Every row belongs to one group in each of 4 separate groupings. Each group adds its own fixed numbers to the row, and there is some noise. The rows also spread widely along 15 directions, which tell nothing about the answers.
(in the rows, 128 means zero)
Some rows, each with its group in each grouping after it:
[136 102 123 142 156 175 128 144 122 108 152  99 127 146 119 146 133  78
  82 114 107 123 108 110 104  77 138 152 148 165  93 139 139 101 111 103
 145 112 123 128 109 142 122 108] -> j_779 (1) j_490 j_737
[115 138 127 110 119 155 121 110  94 151 142 110 139 114 183  79 127 131
 158 101 163 125  56 133 112 155 116 149  83 131 113 132 126 136 110 148
 117 132 146 101 125 160 132 118] -> j_779 (1) j_490 j_26
[145 142 129 126 114 147 135 138 114 130 136 127 110 151 132 138 116 112
 137 116 174 123 114 131 109 128 133 157 100 114  89 121 140 123 109 139
 143 122 130 109 146 159  88 107] -> j_100 (0) j_864 j_737
[138 104  96  97 142 157 148 146  89 111 129  88 111 135 157 101 107 133
  93  89 122 146 115 104  58  91 105 133 159 139 124 177 125 119 116 162
 153  92 131 135 194 110 105 166] -> j_100 (3) j_908 j_341
[139 151 167 149  93 139 119 142 119  87 123  80 179 151 160 141 128  96
 128 143  95 142  96 107 126 101 109 155 121 192 104 152 122 118  88 140
 140  82 133  85 124 147 113 121] -> j_32 (3) j_908 j_26
[142 134 152 154 115 135 131 134 142  92 114 102 132 164 101 131 121 102
 126 159 126 112 116  96 161 113 124 136 148 140 103 104 157 130 115 144
 114 128 121 113 103 146 103 120] -> j_32 (0) j_864 j_118
[119 117 111 121 129 166 155 138 110 137 131 126 105 145 150  92 108 112
  94  95 133 114 105 102  80 104 119 137 132 126 123 160 136 142 145 150
 151 124 115 136 141 117 114 136] -> j_100 (2) j_908 j_280
[ 96 122 138 130 133 172 130 151 143 133 153 129 165 108 153 120 121  88
  84 108 128 114  98  97  83  89 125 155 142 159 134 159 145 130 135 108
 163 107 120 101 110 116 139 116] -> j_100 (2) j_908 j_341
[158 142 141 148 111 144 129 137 142 152 124 100  96 155 123 142 121 137
 140 116 167 121 118 147 122 142 152 124 100 122  98 127 159 105 124 118
 129 111 103 126 116 156 120 113] -> j_779 (2) j_908 j_387
[153 123 148 138 107 163 119 163 148 125 118 126 137 136 156 130  94 116
 106 112 126 123 119 103 104 114 118 128 117 122 138 159 133 101 158 124
 156 101 130 109 149 139 119 130] -> j_779 (1) j_908 j_118
[108 162 132  75 115 130 126 189 157  96 107  92 150 136 161 100 110 133
 120 167 104 112 149  93 135  84 121 123 109 163 149 187 127 128 148 110
 160  91  91 120 125 113 116 165] -> j_32 (1) j_908 j_387
[161 110 110 115 115 119 123 170 150 115 111  98  86 152 100  89 109 157
 110 126 107 142 146 103  99 105 141 108 147 118 155 156 161  74 166 114
 177 124  98 143 145 130 110 170] -> j_32 (1) j_864 j_280
[ 99 130  99  99 153 114 103 135 115  79 141  91 163  97 141  79 137 115
 143 146 107 109  76  87 149 110 115 149 132 143 124 129 126  99 105 137
 137 134 163 107 117 146 107 152] -> j_779 (3) j_908 j_387
[152 121 124 141  90 163 128 144 123 128 127  87 132 217 126 125  98 125
 126 101 108 122 103 125 108 110 109 142 140 168  97 185 130 150 170 154
 136 106  95 138 111 100 113 150] -> j_100 (1) j_908 j_341
[171 137 137 110 130 132 128 173 157  98 101 100  99 137 130 129 109 148
 113 178 144 119 176 117 136 103 150 114 116 122 131 114 140  85 119 116
 143 102 105 117 167 157 115 139] -> j_32 (3) j_908 j_387
[166 132 141 134 103 156 116 136 120 137 123  98 126 194 147 146 111 150
 139 137 125 136 140 143 104 131 121 159 107 174  90 127 139 124 124 148
 118 119  93 122 120 148 113 111] -> j_100 (1) j_908 j_280
[149 132 122 135 142 133 127 130 116 122 114  86 116 164 122 114 133 119
 124 104  95 127 106 110 127 114 114 103 110 138  99 146 151 100 129 121
 128 114 108 152 121 126 121 132] -> j_779 (1) j_864 j_280
[117 117 112 115 176 154 114 126 123 131 132 114 158  91 162 119 128 123
  91  98  86 129 111  88  76 100 104 113 115 142 125 139 144  88 123 108
 142 106 126 141 148 120 141 129] -> j_32 (2) j_864 j_387
[138 131 138 119 123 154 113 122 107 132 125  70 154 123 175 117 115 155
 151 104 152 131  84 125 110 145 105 128 123 144 106 139 123 131 103 151
  94  98 141 104 148 138 133 135] -> j_100 (1) j_490 j_387
[162 142 158  99  93 128 138 154 138  94 102 101 140 159 147  81 104 126
 128 177 135 126 130 111 143 104 126 127 132 143 144 135 120 141 121 152
 127 104 108  89 144 131 130 151] -> j_779 (1) j_864 j_737
[158 100 109 110 110 146 109 167 149 118 128  83 119 128 134 130  87 179
 131 115 159 136 137 113  87 122 128 142 167 123 141 158 133  90 152 137
 155 105 133 109 175 143 101 171] -> j_100 (0) j_908 j_341
[153 147 140 126 135 137 129 138 115 132 108  74 110 125 152 149 125 156
 152 114 172 132 121 128 120 143 124 118  97 114  97 125 135  95  84 132
 111  89 128 116 171 166 105 123] -> j_779 (2) j_864 j_280
[107 159 154 138 116 151 128 166 132 110 109  79 162 129 145 163 117 105
 117 108  91 127 137  78 113 105  97 123 122 163 100 171 149 122 119 138
 129  74 115 133 121 126  86 128] -> j_32 (1) j_908 j_737
[100 135 116 119 121 159 123 128 126 147 140 132 133 129 148  79 118 119
 140 109 155  95  74 107 131 145 117 144 101 109 120 135 148 143 160 140
 127 158 135 121  98 135 119 124] -> j_100 (1) j_864 j_118
[138 134 108 107 152 133 126 123 104 129 112 106 136 144 156 112 122 123
 127  99 100 124 111 113 108 113  94 115  95 138 102 145 136 114 126 138
 129 110 117 148 143 120 116 139] -> j_779 (0) j_908 j_341
[119 145 151 141 142 156 155 143 129 127 101  94  85 116 123 104 133 113
  94 126 118 120 142  83 123 123 130  86 120 112 118 120 177 113 115 129
 106 119 108 152 121 150 117 116] -> j_32 (1) j_864 j_737
[141 125 154 139 109 152 123 147 164 120 117 138 142 136 136 116 103 115
 103 160 130 112 132  92 124 116 127 136 133 127 140 113 153 119 153 127
 139 131 115 101 114 143 132 115] -> j_32 (0) j_864 j_118
[ 83 150 128 115 102 133 137 147 114 112 127  56 141 132 144  82 129 120
 129  88 116 127  62  85 115 117 101 124 141 151 123 211 139 142 126 138
 146 102 130 120 105 109 109 159] -> j_100 (0) j_864 j_280
[117 153 140 131  97 142 129 131 111 107 125  70 126 169 158  61 140 110
 139 125 108 116  49 120 150 112 126 132 101 164 119 181 112 138 128 116
 144 118 131 107  91 132 140 145] -> j_32 (1) j_490 j_280
[132 148 157 102 153 123 146 155 105  87  97  82 118  98 165  91 144 111
  93 146  88 155 142  88 103  87 115  91 115 146 145 141 149  87  64 120
 140  84 115 120 169 151 128 130] -> j_779 (1) j_864 j_280
[111 145 133 105 121 154 122 159 147 143 125  95 136  98 166 142 103 162
 137 112 177 119 132 109 104 142 122 132 107 120 121 150 143 117 127 127
 127  98 126 112 141 145 107 133] -> j_32 (0) j_908 j_387
[146 140 155 116 137 120 146 141 134 110 103 108 144 130 132 109 121 104
 113 130 130 129 125 103 131  98 116  99 140 134 134 118 165 132 105 141
 118  94  99 118 144 118 126 135] -> j_779 (1) j_908 j_341
[ 99 143  97  84 161 168  89 152 123 132 125 121 168 133 192  96 118 124
 123 127  65  87 111  96 128 108  80 137  46 157 110 180 102 109 184  99
 149 133 124 152 104 118 135 133] -> j_100 (1) j_490 j_118
[ 91 154 128 124 100 147 131 147 108 150 143 113 115 110 153  98 132 128
 131  99 133 143 101 108  80 142 130 152  92 134 121 169 152 113 120 133
 172 124 128 125 109 157  94 126] -> j_32 (2) j_864 j_737
[165 120 151 147  61 126 160 134 137 123  98 122  88 166 126  54  90 117
 105 114 138 126  89  96 119 127 130 100 157  96 164 151 154 141 164 168
 149 126 122 107 142 124 123 152] -> j_779 (0) j_908 j_280
[123 136 129 115 136 147 123 149 138 116 126 105 141 128 142 122 118 121
 121 122 124 115 117 101 121 108 118 124 118 134 120 142 145 113 134 117
 135 106 118 124 130 128 116 133] -> j_32 (1) j_864 j_387
[135 131 139 148 138 150 128 128 133 124 155 145 167 146 128 156 131  56
 101 116 130 109  92 117 112  90 129 162 120 157  91 112 162 128 107 117
 145 110 120 105 100 129 121  85] -> j_779 (3) j_908 j_387

New rows, each followed by its group in each grouping:
[143 121 115 120 139 139  97 147 141 113 139 108 168 135 135 135 114 119
 135 114 119 120  98 112 122 107 113 147 128 146 119 142 137  93 141 115
 152 114 134 114 125 129 111 140] -> j_779 (1) j_908 j_118
[123 129 133 125 111 132 128 148 135 129 130 105 124 137 115  94 124 125
 117 117 123 136 112 105 105 119 127 125 150 139 140 149 179 117 139 133
 146 131 100 129 103 124 120 141] -> j_100 (1) j_864 j_118
[114 156 148 110 123 138 148 156 114 101 105 110  95 113 151  82 126 111
 119 157 126 116 132  90 135 118 125 108  97 111 131 133 151 121 105 142
 128 123 124 120 145 164 101 123] -> j_100 (1) j_864 j_387
[159 137 142 154 111 123 123 140 137 110 117 110 119 145 116 102 131  99
 105 124  94 126 100 110 131 102 132 108 115 135 126 137 157  93 134 108
 165 110 120 127 119 137 130 126] -> j_32 (3) j_490 j_387
[ 74 161 114 106 157 129 111 135 127 113 138 124 190 121 139 117 137  85
 143 128  99  85  96  85 156 107  93 145  96 154  96 126 161 141 131 130
 119 136 122 134  77 116  99 118] -> j_100 (1) j_908 j_387
[143 128 114 133 143 140 121 155 157  84 114  66 123 155 101 124 121 122
 116 147 114  92 118  99 168  89 134 115 144 140 109 145 119  97 141 103
 135 107 125 135 117 127 116 164] -> j_32 (2) j_908 j_737
[130 129 127 104 122 129 123 151 136 125 117 122 159 126 129 139  97 153
 141 136 150 128 155  95 102 123 109 147 142 127 124 114 158 135 129 169
 126 109 104 116 160 129  85 144] -> j_32 (2) j_864 j_341
[100 135 126 130 155 152 135 114  93 121 141  73 140 131 144 114 153 103
 116 104 110 129  79 109 104 105 112 138 129 173  89 143 150 126  78 129
 115 116 121 130  99 130 131 117] -> j_100 (2) j_864 j_280
[144 101 130 118 115 153 131 158 141  96 107  92 109 136 137  71 102 143
  78 160  80 119 143  75 107 103 120 108 166 137 156 155 138 103 159 148
 133 122 117 129 142 129 141 160] -> j_100 (3) j_864 j_387
[112 133 128 134 129 151 141 150 117 104 129  95  79 130 125  96 132 102
 127 130 149 109  95 107 144 121 144 134 123 112 113 138 145 108 110 129
 135 137 141 123 116 172  94 128] -> j_779 (1) j_908 j_118
[147 137 114  99 148 154 115 163 142 120 123  79 124 134 159 137 115 161
 144 126 169 111 122 135 131 115 134 131  99 131 110 144 109  94 122  94
 135  96 129 111 163 147 122 147] -> j_32 (1) j_908 j_280
[121 119 110 113 131 143 121 159 149 104 133 100 136 121 128 107 109 123
 112 123 132 105 106  93 123 101 129 133 145 128 131 155 133 108 150 120
 155 110 137 117 135 123 113 156] -> j_32 (3) j_908 j_387
[123 100  90 103 172 163 137 130 129 117 119  61 101 160 123  97 122 148
 104 130 125  93 117  97 136 108 117 111 152 138  99 142 131 125 141 126
  93 136 111 160 117 112 141 152] -> j_100 (0) j_864 j_280
[130 129 112 118 133 147 122 156 122 119 136  31 121 106 133 131 128 147
 140  64 164 143  75 118 103 124 128 113 147 124 110 196 125  83 104 108
 143  70 152 117 156 134 107 168] -> j_779 (1) j_864 j_737
[209  96 140 139 133 146  94 115 152 131 124 139 188 172 124 149  90 137
 131 129 138 120 124 130 117 118 107 138 143 135 115  73 146 117 153 145
 103 116 108 100 158 115 150 119] -> j_100 (1) j_864 j_341
[119 143 144 158  89 143 143 144 129 111 138 138 110 160 106 113 125  74
 115 139 127 106 106 105 134 117 141 157 123 134 101 122 175 135 129 151
 149 143 119 114  86 154  86  98] -> j_100 (3) j_908 j_387
[ 97 132 125 103 123 147 147 148 124 154 160 104  92 103 129  91 139 133
 123 105 198 143 103 136  80 132 162 142 141 127 133 142 182 130  97 122
 146 129 104 111 106 145 125 122] -> j_100 (1) j_864 j_387
[126 147 115  93 151 125 130 140 119 103 123  73 147 147 143 113 134 114
 134 123 132 119  91 117 142  92 108 123 117 151 105 166 122 125 101 115
 136  94 121 122 131 108 124 154] -> j_779 (0) j_864 j_118
[160 171 133 128 134 114 131 166 150 106 100 175 112 162 103 148 118  80
 125 170 114  87 180 109 167  91 130 130  53 103  96  85 161  99 144 113
 167 131  93 144 137 156  68  98] -> j_100 (2) j_908 j_737
[148  90  98 110 133 187 131 107  98 154 147 138 144 170 168 105  95 134
  96 100 125 129 102 125  49 109 106 175 136 163 108 143 106 155 152 166
 135 127 114 127 146 106 136 135] -> j_32 (2) j_490 j_737
[128 142 144 130 122 173 151 142 132 143 125 114 104 155 155 110 128 101
 105 121 153 100 106 124 125 120 140 127  85 128 101 147 141 135 128 114
 130 117 108 121 111 140 144 100] -> j_779 (3) j_864 j_280
[127 116 116 102 148 153 136 136 137 119 131  82 130 113 144 101 122 133
 117 126 175 105  91 115 132 116 137 123 148 127 125 130 132 125 108 127
 112 110 134 106 136 126 143 147] -> j_779 (3) j_908 j_387
[115 127 136 164 137 196 137 138 127 141 138  86 106 116 159 129 131 106
  97  78 151 104  71 111 109 128 136 126 102 125  96 160 135 100 120  96
 134 104 155 119 123 153 136 103] -> j_32 (3) j_908 j_280
[160 129 139 134  95 150 109 144 154 139 135 113 154 170 151 132 107 124
 126 118 136 123  94 137 115 118 126 150 111 160 118 163 124 116 153 109
 160 109 114 101 104 125 141 130] -> j_779 (0) j_908 j_118
[103 167 122  97 130 119 130 141 119 141 142 131 146 142 141 114 139 100
 143 114 137 124 105 126 118 113 121 144  80 146 103 144 168 139 114 125
 151 119  93 131  95 123 104 113] -> j_779 (1) j_864 j_387
[102 118 116 121 101 150 118 131 144 159 160 111 171 133 138  89 117 131
 115  79 138 130  64 108  79 129 121 159 154 155 138 175 160 143 162 131
 162 129 117 108  83  92 143 142] -> j_32 (3) j_864 j_280
[151 115 125 112 139 169 147 158 138 121 127  80 100 129 134 123 117 133
  87 109 168 130 125 122  92  98 145 117 147 124 121 156 130 103 113 108
 149  85 120 119 170 126 135 146] -> j_32 (3) j_864 j_737
[136 146 142 107  73 154 147 107  97 153 120  83 114 180 186  66 110 170
 166 133 195 128  73 152 121 166 128 156 104 152 111 140 109 192 111 176
  94 129 116  87 116 139 143 135] -> j_32 (0) j_490 j_280
[125 125 132 116 129 140 124 132 131 142 129  97 150 151 131 104 126 129
 124 122 114 128 112 111 114 123 115 127 133 160 117 140 164 136 136 139
 114 124  88 132  91 114 140 135] -> j_779 (1) j_864 j_341
[134 117 133 147 104 143 120 157 127 100 127  82 101 116 114  81 118 126
 113 115 108 131  97  87 117 126 134 117 156 115 145 157 147  78 141 131
 152 127 153 118 131 157 108 151] -> j_100 (1) j_864 j_737
[108 134 142 132 127 164 141 144 136 128 124  39 139 131 134 133 128 134
 114 105 142 120 103 104 118 111 123 117 161 166 107 172 136 138 110 123
 107  78 110 127 103 112 133 146] -> j_32 (2) j_490 j_737
[118 135 159 134 118 175 146 148 140 140 119 104 133 139 147 137 111 105
 112 115 157 104 114 100 124 124 117 129 129 132 108 142 155 156 131 141
 104 106 109 121 109 131 119 109] -> j_779 (1) j_490 j_118
[126 147 135 110 118 140 129 152 134 125 129 123 144 117 159  83 120 106
 107 112 127 123  97 112 107 103 124 124 107 137 146 161 138 118 136 113
 167 108 123 108 129 121 136 135] -> j_100 (1) j_908 j_737
[123 136 128 110 110 136 131 134 131 150 135 139  98 130 147  59 135 129
 107 144 118 135 124 127  89 126 144 136  96 147 150 128 169 107 140 119
 163 162  94 126  91 155 147 116] -> j_100 (0) j_908 j_26
[135 119 126 124 121 177 113 149 125 132 133  95 117 137 161 141 102 158
 137 133 166 112 125 114 108 145 125 164 106 128  96 131 118 108 128 137
 119 129 143 106 147 176 105 114] -> j_100 (0) j_864 j_280
[126 144 151 140  81 114 134 168 144 122 113 126 112 114 123  83 120 121
 103 126  90 150 138  83  93 118 133 119 132 129 167 156 189  92 149 134
 192 120 107 123 120 145 104 140] -> j_32 (3) j_908 j_341
[120 131 118 105 128 157 146 140 103 132 133 121 121 145 158  94 115 116
 113  97 136 126  99 111  84 111 112 140 115 130 116 159 137 140 129 144
 147 120 120 126 148 123 112 129] -> j_100 (1) j_864 j_280
[128 133 107 124 107 153 119 155 116 142 137 168 118 156 148  94 103 105
 118 104  99 115 116 108  91 118 112 154  77 122 123 158 145 115 187 135
 188 145 119 138 127 141  91 122] -> j_100 (1) j_908 j_341
[105 133 124  93 114 162 141 161 122 108 135 106 115 150 162  83 117 123
 105 167 125 113 122 107 106  91 134 158 123 162 128 173 113 146 128 136
 152 121 104 110 119 132 125 140] -> j_100 (2) j_864 j_387
[120 130 142 152 135 174 130 155 153 117 125  93  90 145 111 137 129 110
 103 160 137  91 138  99 154 120 144 132 121 132  94 118 161 106 130 105
 111 145 114 133  80 170 121  96] -> j_100 (0) j_864 j_118
[ 94 170 152  96 117 138 139 141 123 122 110 103 160 109 176  98 120 127
 148 139 157 110 105  95 142 134 104 126  92 126 122 138 135 159 108 146
 114 106 125  98 134 135 115 129] -> j_32 (0) j_864 j_341
[162 150 174 135 129 141 136 147 141 113 101 112 157 180 139 164 125  96
 103 170  97 124 164 114 131  84 115 125 104 175  97 118 146 132 103 126
 119  83  69 120 124 127 133 100] -> j_779 (2) j_864 j_341
[102 140 127 124 138 139 158 143 109 113 121  73  84 122 124  79 142 105
 123 110 142 115  87 104 141 117 136 103 134 120 117 150 161 128 103 132
 121 120 123 137 113 144 111 142] -> j_779 (1) j_908 j_341
[116 129 134 121 129 133 142 141 137 138 138  90 140 107 118 125 131 116
 113  92 161 141 104 111  88 110 136 127 166 143 128 146 174 119  99 128
 143  95 109 117 116 118 118 139] -> j_779 (2) j_908 j_737
[114 128 100  98 138 147 145 137 106 124 127 107 119 147 144 106 110 119
 120 100 149 117 101 109 103 108 103 133 136 126 111 160 136 143 128 151
 136 117 124 139 146 111  97 148] -> j_100 (0) j_908 j_118
[144 136 106 105 117 141 112 139 111 127 144 101 113 150 166  74 125 132
 152 104 160 123  53 150 122 128 136 146  84 129 125 170 101 102 130 109
 168 126 150 104 135 149 130 154] -> j_779 (1) j_908 j_118
[131 115 110 116 126 150 129 141 105 109 139 125 131 168 131 126 113 113
  99 143  82 139 142  98  76  95 113 170 139 168 103 136 146 124 122 166
 148 125 108 138 129 133  91 128] -> j_32 (3) j_864 j_387
[117 145 128 105  94 140 131 152 132 138 133 151 119 160 149  90 113 114
 124 157 122 109 127 117 113 115 137 163  83 147 127 151 139 145 156 135
 168 142  90 121  93 142 113 120] -> j_779 (2) j_490 j_387
[128 134 135 131  94 145 130 140 129 139 140 121 132 146 140 104 116 117
 126 102 140 138  91 124  91 121 134 146 127 145 128 152 154 128 138 136
 158 119 113 111 115 133 115 134] -> j_32 (1) j_908 j_26
[132 118 128 141 133 132 108 144 147 116 123 117 149 103 126 110 113 107
 108  98  89 117 100  77 116 113 112 104 135 114 141 144 165  81 160 117
 148 117 140 135 125 132 117 138] -> j_779 (1) j_908 j_387
[165 123 108 117 151 121 123 110 111 146 140 154 144 135 126 106 122 113
 132  74 156 135  83 137  89 115 115 119 113  98 120 104 165 113 131 129
 153 123 120 125 169 113 123 129] -> j_100 (1) j_864 j_341
[174 121 157 173 130 179 134 158 157 119 108 100  78 156 105 175 105 123
 115 144 177  97 160 119 154 129 149 114 127 100  88  86 162  96 128 121
  93 118 116 127 143 178 104  94] -> j_100 (1) j_908 j_118
[132 144 103  98 123  93 125 114 118 176 127 106 125 138 118  77 136 156
 159  73 135 149  97 136  95 153 117 100 106 123 127 145 190 116 142 138
 141 132  84 161 108 107 125 156] -> j_779 (1) j_864 j_26
[101 153 132 103 119 151 116 168 149 125 111  79 151 131 161 116 114 146
 139 145 122  98 122  92 147 127 107 127  96 143 122 182 119 126 152 121
 128 107 114 124 105 127 121 150] -> j_779 (2) j_864 j_118
[120 150 145 123 131 130 126 153 137 103 106 105 113 129 131  86 134 121
 129 169 114 106 133  94 160 121 129 115 100 125 127 110 159 103 123 121
 123 144 113 123 108 164 117 117] -> j_100 (1) j_864 j_280
[130 147 102 100 125 133 103 146 134 141 121  63 117 166 134 105 126 167
 162 117 114 111 112 131 141 140 120 115  81 142  98 175 135 106 159 115
 127 123  98 159  97 126 122 158] -> j_779 (1) j_864 j_387
[134 108 130 115 137 145 147 150 132  99 126  60  95 107 119 110 121 141
 104 129 172 131 114 108 105  99 150 115 193 129 136 140 144 111  89 128
 125  92 126 107 162 139 122 155] -> j_100 (2) j_490 j_387
[102 129 134 121 128 160 150 152 132 121 118  32  99 118 128 100 129 148
 113 108 151 127 111  99 118 125 136 101 175 142 125 169 151 126 107 135
  99  99 120 133 118 128 123 163] -> j_32 (1) j_908 j_737
[170 121 142 143 131 148 136 117 120 147 114  96  86 166 121 128 123 140
 128 126 138 125 136 131 119 140 137 110 117 131  91  95 171 117 114 145
  87 126  90 147 120 156 129 108] -> j_779 (1) j_490 j_387
[152 135 130 100 156 146 130 156 117 101 101 113 129 154 162 140 112 122
 117 165 105 118 172 101 122  91 110 138  94 150 101 116 127 108 106 143
 120 104 105 134 164 152  98 119] -> j_779 (1) j_908 j_280
[ 82 166 160 102 118 141 138 168 167 122  91 101 158 109 147 111 112 126
 123 161 139  85 151  64 165 128 102 104 120 126 133 139 169 158 147 140
  98 117  93 122  91 119 119 127] -> j_100 (0) j_864 j_118
[101 116 107 110 123 172 122 148 111 116 110  54 113 123 154  98  97 179
 147 138 135 101 121  74 135 165  98 139 140 116 107 156 120 128 145 192
  79 138 151 137 131 157  90 161] -> j_779 (3) j_864 j_118
[138 123  97 112 153 170 147 155 116 106 128  88  64 153 139 103 118 119
 110 115 156  99 101 124 128  97 144 116 109 104 104 159 110 109 131 107
 142 109 137 139 165 142 111 150] -> j_32 (1) j_908 j_387
[151 130 128 117 128 135 129 127 137 136 124 118 136 164 127 124 119 117
 126 134 127 121 122 123 125 115 124 132 114 144 104 121 153 127 133 132
 126 125  91 129 115 129 129 121] -> j_779 (0) j_864 j_26
[113 138 135 116 127 158 117 156 135 135 124  88 119  94 168  91 121 154
 132 123 148 117 113 110 118 144 131 120 103 121 135 143 141 102 133 117
 127 122 131 114 132 159 134 136] -> j_100 (1) j_908 j_341
[135 155 148 122  94 123 115 139 145 158  96  91 140 128 167  99 111 179
 141 110 109 138 129 104 107 159 102  99  89 138 142 158 157 109 156 135
 131 112 103 133 117 133 130 142] -> j_32 (0) j_908 j_280
[118 147 141 103  88 153 132 166 147 113 126  95 157 193 164 105 114 116
 102 162  87 122 129 112 112  78 121 161 121 215 127 196 116 155 145 116
 164 101  77 108  82 103 140 139] -> j_32 (0) j_908 j_280
[ 99 131 101  96 173 177 122 106 113 184 140 118 145 129 166 144 126 162
 147 117 159 107 142 127  94 155 108 158  76 146  68  94 152 143 117 150
  77 146  94 155 108 141 123  99] -> j_32 (2) j_864 j_26
[112 140 121 127 154 185 143 129 114 166 134  93  81 144 161 116 141 119
 111  93 140 104 105 134 105 133 136 114  71 135  80 151 148 121 121 105
 105 123 104 162  96 143 141 101] -> j_779 (1) j_908 j_387
[131 113 114 120 154 143 134 126  98  94 118 113  90 139 142  47 134 101
  95 153  70 121 105  92 128 102 120 116 122 136 136 127 135  99 122 138
 133 157 133 146 122 153 131 137] -> j_779 (1) j_908 j_118
[121 125 119 101 153 112 107 162 153  93 133  52 174 116 104 139 134 132
 134 129 120 131 119 103 131  81 120 124 178 176 123 148 156  95 108 105
 138  88 107 119 118 112 119 162] -> j_100 (1) j_490 j_26
[120 159 152 128  96 133 157 159 124 108 106 111  89 140 144  65 127  94
 105 143 119 120  99  99 136 107 133 108 100 117 145 173 140 121 126 124
 169 115 117 116 122 146 118 137] -> j_779 (2) j_864 j_118
[101 139 159 126 114 161 165 130  98 120 109 121 112 106 175  71 122  90
  94 139 121 117 107  78 113 123 112 122 112 126 131 133 144 152 102 176
 113 122 133 115 133 156 122 107] -> j_779 (3) j_490 j_26
[ 88  91 112 127 177 176 124 147 156 142 155  55 149  82 112 163 134 142
  94  84 166 128 110  95  80 103 134 132 209 161 117 150 173 105 108 100
 115  95 114 133 104 109 135 141] -> j_32 (2) j_490 j_118
[112 143 104 120 125 114 131 166 117 105 117  71  79 124 113 105 132 139
 140 117 116 126 118  96 129 120 133 121 120 118 120 171 148  80 120 128
 165 118 128 146 130 162  70 160] -> j_779 (2) j_908 j_280
[119 162 115 128 140 140 139 120  93 151 135 105 114 156 133 139 141 105
 149  70 148 120  90 136 112 130 110 124  76 125  62 145 165 135 106 133
 122 111 109 158 118 128  92 109] -> j_100 (1) j_864 j_387
